The first 7 rows are patterns. Each new row is the sum of 2 different patterns, raised or lowered, with some noise. Before adding, each is slid sideways (what falls off one end comes back at the other), maybe read backwards, and multiplied by a number that may be negative. Names go in the order of the patterns.
Some rows, each with the names of its patterns after it:
[  9 -15  -9  -1  -4 -18   0   4  13  -8  12  -6   1  12  -4  -3   4  -6
   3   0  18  11   1  -2   1  -3  24 -21  -9  10  -2  -6 -12   2]  Vate
[-15  -7  -5   7   4  -9 -15   2  -6  -6   6  17  -2   1  -7   7  18   0
  -8   5   5   0   3   0  22  12  12  12  11  10  14  15   6  10]  bip
[  0   4   5   0 -10 -10   0  -3   9   2 -16  -6   1   3  -7  -4  -4  12
  -3 -11   0   3  10  14 -13   5   1  -2   1 -19  18   7 -13  11]  fozot
[  1 -10 -36  -5   2   3  19   2   8 -20   2  -5  -6  -3   3   2 -23  -5
  -1  12  12   8 -14   7   5 -16   8 -15  10  -6   2 -11   0 -12]  Kun
[  2   3 -21   7   0  -7  13  -7 -15  -5   4 -10 -10  -8   6 -19   4  12
  -1 -15   3  -4   0   4  10   3  10   8  -4   3   7   7  11  13]  riz
[-24   6   3  -8   8  -1 -22  -5  -3   6  20  13  11  13 -12 -32   2  11
  -7  10  14   8 -17   3 -18 -11  10   1 -14  22  -7   2  15   6]  sav
[ 17 -20   6  -9 -17   9  -5  12   0   0   5  12  -2  15  15  27   8  14
  -8  -6   6 -10  -3   3  -3   3  -9  -8   8   2   8  11   0   2]  gifo

New rows. What belongs after each?
[-26 -16 -28 -19 -47 -29 -26 -32  -7  -8 -13 -41 -24 -11   5  -8  -6 -23
 -17 -28 -27 -12 -24 -15 -37 -16 -19 -25 -31 -17 -29 -46 -40 -29]  bip Kun
[-18 -18 -16  -3 -34 -11 -29 -33  -6 -20  15  -2  -6 -10   0  -2  16   4
  19   4  -1 -29 -12  -5 -11 -17 -22 -12   0 -20 -21   0  -9  -1]  bip gifo
[ 15  31  12  -3  11   2  19  10   8  -7  10  -6  28   3  -4  13  -1  -7
  -6  -3   9  33   2  -4  -3   0  16  -3  21  -5   0  -3 -11  -3]  fozot Kun
[-19  -6  -8 -29 -12 -44 -32 -28  -9 -18 -15 -21 -13 -21  -5 -24  -1  -2
 -10   2 -34 -13 -14 -15 -14 -16 -22 -11  -6 -22  -2 -20 -21   6]  fozot gifo
[-4  9 15 22 30 15 17  8 17 25  6 35  2 12  2 26 19 20 46 33  9 24 25 27
 16 13 16 42 -8 30 11 13 25  3]  Vate Kun
[-17   4 -23  14  -3 -29  22   5   9  -4 -10  -5 -15  -9  -6  -6   7   3
 -27   8   5  18   0   0   1 -14 -12 -10  -8  -2   0   9  -5   2]  fozot Kun
[14 28 42 26 21 26 22 22 14 30 12 38 21 32 15 25 19 18  2 -4 25 20 46 20
 15 27 34 22 27 47 31 22 12 10]  Kun gifo
[  3 -20 -33  -9   2 -12 -21  -4  -2 -10   5 -16 -25   3  -5 -31  13 -25
   2  -3  -3 -32  -5 -16 -13 -13 -41 -27 -10  -6  12   6   9 -19]  Kun sav
[-15   3  12   7 -13  13   8 -16  -1  -8   9   3 -11 -14 -13 -18 -10 -20
 -35 -15 -11 -17   9  -5   4 -20  -5  -2  -4 -17  -4   2 -21  -4]  bip Kun
[ -4  -4  -8   1   7   8 -18  12  -8  16  21 -21  15  14  12   5 -17   0
   8  -6   8  -1   1   7 -15   1  -3  18   4  12   1 -41 -11   4]  fozot Kun
[-11 -20 -43  -3  -9   2  -7  -8  -4   7  -9 -13   6 -18  -4  -8 -13 -17
 -31 -18  -9   3 -30 -36   0  -1  -9 -25 -28  -2 -46 -36 -15 -10]  bip fozot
[-10  22 -12  13  13   2   3  15  22   6 -13  -8   4  -2  16  -5  -4  -8
 -18   1  -3  11   7  -4 -10 -24 -14  -1  -4   6  -6  15   0   0]  Kun riz
[  4  12  11   2  31  -3   1  10 -24  12   2  -2  23  35   7   6   5  -5
   0  -1  23   3  12  17  -7   1  28  -2  32  17   8   0  33   5]  sav gifo
[-14   3  35   1   2  14   0   8  39   2   1 -10 -20 -13 -25 -16  25  33
 -13 -15   2   0 -11 -18   5  -5   0  -2 -12   3   4 -33 -13   3]  bip sav
[ 34  11   2 -12   3  -6  -5   6   6  -3 -23   9   1  17  22   1  -8  12
  18  -3  19  -6  17  -3  12   0   7   2   7  -8 -33   3  -1   7]  Kun riz
[-4 -6 -7 -2 19 41  5 -9 19 -5 -9 10 31 24 37 29 -2 16 26 -9 14 14 -7 12
 18 -3 13  3 13 11 31 22 16  6]  sav gifo
[ 19  -6  -6  -2  17  12  34  10  -2  11  16  15  13  34   2   7 -31   8
   5   2  48   7  -8  12   9   6  -5   3   1   2   1  30   1 -14]  Kun riz
[-13  -8 -35  -2 -10 -10 -14 -17  -5 -12 -10   9 -19  -6  -8  -2 -12 -30
  -7  -3 -31   0 -16 -18  -7 -12 -24 -18 -15 -16 -17 -15 -26 -17]  Vate fozot
[  0   1  10  -5 -33   5  -6 -12 -13 -12   2 -21 -26 -20  -3   3   0 -12
  -8  -4   8 -27  -5  -9  -4  -7 -21   3  -9   1   3  -1 -14  -3]  fozot gifo
[ -9  -1  -3 -11  -6  -8  11 -14   8  -3 -24  15   8   5  -6   1  13  -6
 -14   8  -5  -5  -1   1  -2   3   1  -5 -11  -1   0 -10  -6  -3]  fozot riz
[  8   3   8  15   4   7   3  16  12   7  24  16   2  -3  15  11  -9   0
  11   4  12  -1   3   4 -10 -18  21   4   9  -2   0  12  14   5]  Vate riz
[ -3 -20 -13  -5 -21   5 -15 -24 -18   2 -12  -1 -27 -10  15  -2 -14   2
 -13 -17 -21   8  -5   7 -14 -13 -26 -25  -6 -18 -20 -29 -30 -36]  bip Kun
[-14 -10 -37  -7 -20  -9 -13 -18 -10  -7 -34 -26 -18 -15 -16 -19 -12  -9
   3 -10   1   2 -16  -9   1  -8   5 -24 -22 -25 -24 -29  -7 -25]  bip gifo
[12  0 15 11 13  7  7  1 17 26 16 17  7 17 16 22 43 35  9 18  7 21 14  6
  4 32 10 15  6  4 29  8 -3 -2]  bip Kun
[  6  -7  -2 -26  -8  10 -14 -13   6 -32 -11 -23   5  -3  12  11  -7   4
   8   7   5   3  11   4 -13   0 -23 -11   9  -2 -33  20 -15  -2]  riz gifo
[-12  -8  -6  -4  -6   8 -22  13  -9 -16   1  -1   0  -5 -12 -18   2  -5
  -4 -10  -6   5 -24   7   3   2  -6 -21 -16 -46 -12 -11 -16  -4]  Kun gifo
[ 20  26  30  23   7  21  12  16   6   7  23   9  17  -1   9   6  18   3
   4  -2  13  -8   3  15   5   2   5 -14  25   4  17  20  33  20]  Vate bip
[ -1  -7   2  11  -7 -18   8   0 -27   3 -10 -28   7 -13  -6  -7  -9  -7
  -6 -20 -25 -15 -13 -16 -11  -5  -2 -17  -8  -4 -13 -14 -12  -2]  riz sav
[  0   0   2 -22 -17 -10   8  -4  -6 -13 -16 -17 -21  -5 -22 -24   5 -17
 -14 -18 -25   0 -25  -5 -17 -10   4 -14 -15   2  -3  -5  -6  -4]  fozot riz
[ -9  12   3  12  13  11  19  10   3  27 -16  13  15  13   1  -2   6  25
 -25 -21   2  10   8  12  -7  15 -15  14  -2   5   8  -4   8  -8]  Vate Kun
[14 22 10 18 11 13 33 -2 13 22  2 21 12 17 22 24 26 27  5 15  6 18 27 13
 22 23 16 24 16 18 34 26 30 15]  fozot gifo
[-14  14   1  -4   9  16 -16  -8   3  13  35  33   3  22  -4 -26   9  -3
  19  21   5  23  -8  14  -5  -5   6  -2  -8  25  10  12   5   2]  fozot sav
[ -9  -5 -26   0 -21 -31  -3   1  -7  -1 -13 -20 -28  -6 -14 -22  22 -14
 -23 -19  -4 -24 -14   1   5   0 -10  -6   2 -10 -24  16   4 -40]  Vate sav
[ 1  4  9  5 32 27 15 17 11 18 28 30 14 18 11  7 12 23 27 22 34 20 35 15
 31 24 28 22 13  8 19 44 22  6]  bip Kun
[-40 -23 -12 -12 -27  -6   2 -25 -28 -25 -20 -12 -22 -32 -40 -27 -36 -23
 -41 -28 -36 -37 -22 -16 -24 -20  -5 -11 -24 -42 -41 -16 -28  -6]  bip Kun
[  4 -23 -19 -35 -30 -21 -45 -38 -37 -15 -49 -12 -17  -2 -27 -13 -32 -37
 -21 -24 -11 -34 -30 -16 -34 -17 -36 -17 -27  -8 -13 -29 -11  -4]  Kun gifo
[-10   3  -6  -4   4 -19 -12 -40 -26 -16  -4 -17  -9 -23   8  -9 -10 -11
  12  10 -11   3  -9  -1  -7 -15   0  -7 -14  -9   5 -17   1 -10]  Vate gifo
[  3   4   6  21  11  -6  14  17  -9   0 -18   7   4  16   4   9  13  13
   6  14   5   8   6  -6  28  -6  -6  -8  -4  -7  -6   4  24  10]  bip gifo
[-45 -29  -8  -8 -16 -23 -18 -13   5 -25 -18 -24 -10 -12 -23 -11   7   0
  -8 -10 -24  -6  -4  -8 -15 -10 -25 -36 -15 -10   1 -22 -23 -17]  bip Kun
[ -8   4  10 -23  -9  -4  -9  -2 -12 -12 -18 -13 -18   1  -2   1  21 -11
 -33  -2  -1  -8  -5   2 -13 -11 -14 -13 -18  -7  -1 -23  -2 -21]  Kun sav
[-19  -1 -11 -11   1  -6 -13 -19  -6   6   8 -11 -11  -7 -42 -22  -6 -10
 -13 -20 -19  -4   4  -8   8  -9   4   6  -8   6  17  -1  -5 -10]  bip Kun
[  7  19  50  24   9  13 -10   8  19  34  12  12  22  18  13  -2  33  26
  10  -3  -7  -8  34   2   6  25   5  39 -13   9  21  10   8  18]  fozot Kun
[-13  -6  15 -18   2 -23   1  14 -17  -5   9   7  -7  -8 -24  12   7   1
  -4  -2   3  -9  11  -1  15 -14  -9 -15 -32 -11 -15 -28  -4 -21]  bip Kun
[-17 -29 -25 -21 -16 -16 -10 -34   8 -10 -29 -31 -11  -7 -25 -19 -12 -19
 -23 -15  -9 -27 -27 -27 -26 -25  -5 -22 -42 -15 -21 -22 -12 -17]  Vate riz
[ 10  10  -2   7  11  16  14   1   3   9   1   1 -24 -13  -6  10  -4  -8
   8  13  -6   5 -11  12  25  -6  24 -11   2  17 -18  -9  11 -10]  fozot gifo
[ -8 -20  -9  -6 -18   2  -5  -4  -3 -25 -40 -16  -2 -18  14  12   6 -24
  -4 -12  -1   0   2  -9   7 -22   2   5   4 -29 -12  -3  -7  -2]  bip sav
[  7   1  -1   4   6  11   9  12  13   0   1   4   4  22   4  -7  -3   9
 -20  -3  -2   7  -7 -15 -12  -6  -5   7   2   3  17  -6  -8   1]  Vate riz
[ 11  -5  24  -9   1  22  -3 -14  16 -14  21  19  12 -14  10   7 -23 -15
  20  14   5  15   6  11  -7 -29  25   7   0   6  13  -4  26  14]  Vate sav
[ 15   0 -13  10   2 -30 -16  -4 -32  -6   9 -25  -7  -1 -19   0   6  -7
 -24 -24 -25 -17 -18 -16 -22  37  -2 -25  -2 -11  -6 -16  -4   4]  Vate sav
[  4   8   4  -1   9   4  26  21   7  11   7   8  31 -11   5  20  -2   0
 -17  -1   5   1  -7   6   5  -4   2  15   9  13  22   2  21   6]  Vate gifo
[-14  -8 -23  -3 -12 -33 -10  -7 -12   4 -16 -27 -32 -10 -19 -23 -21  -8
 -22 -20 -30 -21 -12 -16 -15 -28 -12  -5 -31 -22   7 -23   9 -25]  fozot riz
[-36 -29 -23 -10  -9   8  22 -13 -23   4  -7  -1   5 -20 -38 -26 -11 -44
  -6 -22 -29 -21   8 -15   7 -24 -27 -12  -2 -37 -17  28   2 -20]  bip sav
[  3   0 -11 -23  -8 -12  22 -11   4   5 -13 -17 -29   5 -13  -4 -29 -21
 -13   5 -22  -7   1   1  14 -18  16 -19   3  -8  -5 -15   2  21]  Kun gifo
[ -3  -2   4   1 -12 -19   9 -29 -13 -15  -4   0 -37   2   0   5   4  -9
 -23  10  -7 -26  -5 -19   0 -18 -19 -15  -2 -20  -6 -24 -46 -13]  fozot Kun
[46 19 38 20 16 36 22 16 11 25 12 31 14 18 24 17 11 19 29  6 21 12 14 18
 17 52 38 14 22 21 28 17 23  9]  bip Kun
[ -1  -2  -7   9  23  14   7  13  12   4  -3  13  11   2  19   3  17  -2
 -13   9  14  -8   4  26 -15   8   6  -3 -11  34 -14   3  26 -13]  Kun sav
[ -7 -28 -37 -15 -41 -17  -6  -6 -25 -18 -25 -35 -24  -1  -2  -2   1  -8
 -13 -14 -19 -21  -9 -27 -10 -11 -38 -15   2 -10 -27  -2 -31  -6]  bip sav
[ 30  15 -12  13   9  -4  -3   1 -11  17 -17  22  -1  -6  11 -16 -15  -7
  -4  -1  15   0  -5  -3  -5   2   2  16 -10  -8 -23  -5  -2   5]  fozot Kun
[ 12  -3 -15  13  26 -11   8  -3 -11 -23  10  -1  15  20  26 -11  -5   9
 -15  -2   8   2  26   5  15  21   2   0  23  -4  16 -17   0  -5]  Vate sav
[11 11 11  7 30 11  9 19  8 10  5 25 13  6 16 15  5 15 40 14  1  6  8  5
  5 32 -3 18 20 23 17 15 33 18]  Kun riz
[-15 -13 -25  -2   7 -14 -31  -4   4 -14  -8 -19  -1   1   6   6  -1  11
 -11   9  13 -19 -25 -21 -15   0 -19  -6 -13  -5 -17 -27  -8  16]  bip fozot
[-27  -9 -23 -11 -27 -19 -14 -14  15 -15 -25 -10 -51 -28 -22  -8 -23 -20
 -18 -18 -18 -16   0 -14 -28 -34 -23 -25 -10 -31 -22  -2 -25 -13]  fozot Kun
[ -6  -1 -25 -17 -18 -15   0  -9  -3  -4  13   1  -1   4  17 -18 -11  -2
  -5  -6 -26  -3  20 -26 -16 -12 -12   4 -14 -32 -15 -14 -17 -22]  Vate bip
[-23  -3 -33  -6   2  -1  -7 -32 -18 -15 -27 -31 -24  -3 -25  -1 -20 -24
 -22   2  -3 -31  13 -13   0  -5 -24 -46 -10 -23  -9  -8  -9 -17]  Kun sav
[ 14  33 -11  10  12   1   9  26   2  -1   0 -16  -1  -3 -18  12  37   6
 -12   8  -7   0  -5  13   2  24  19   8  -6  22 -14  10   4 -23]  fozot sav
[-19 -52 -41 -14 -39 -40 -35 -20 -35 -20 -14 -46 -22 -33 -16  -8 -14 -22
 -26 -25 -16 -16 -36 -19 -15 -28 -34 -31 -48 -20 -21 -23 -40 -20]  fozot riz
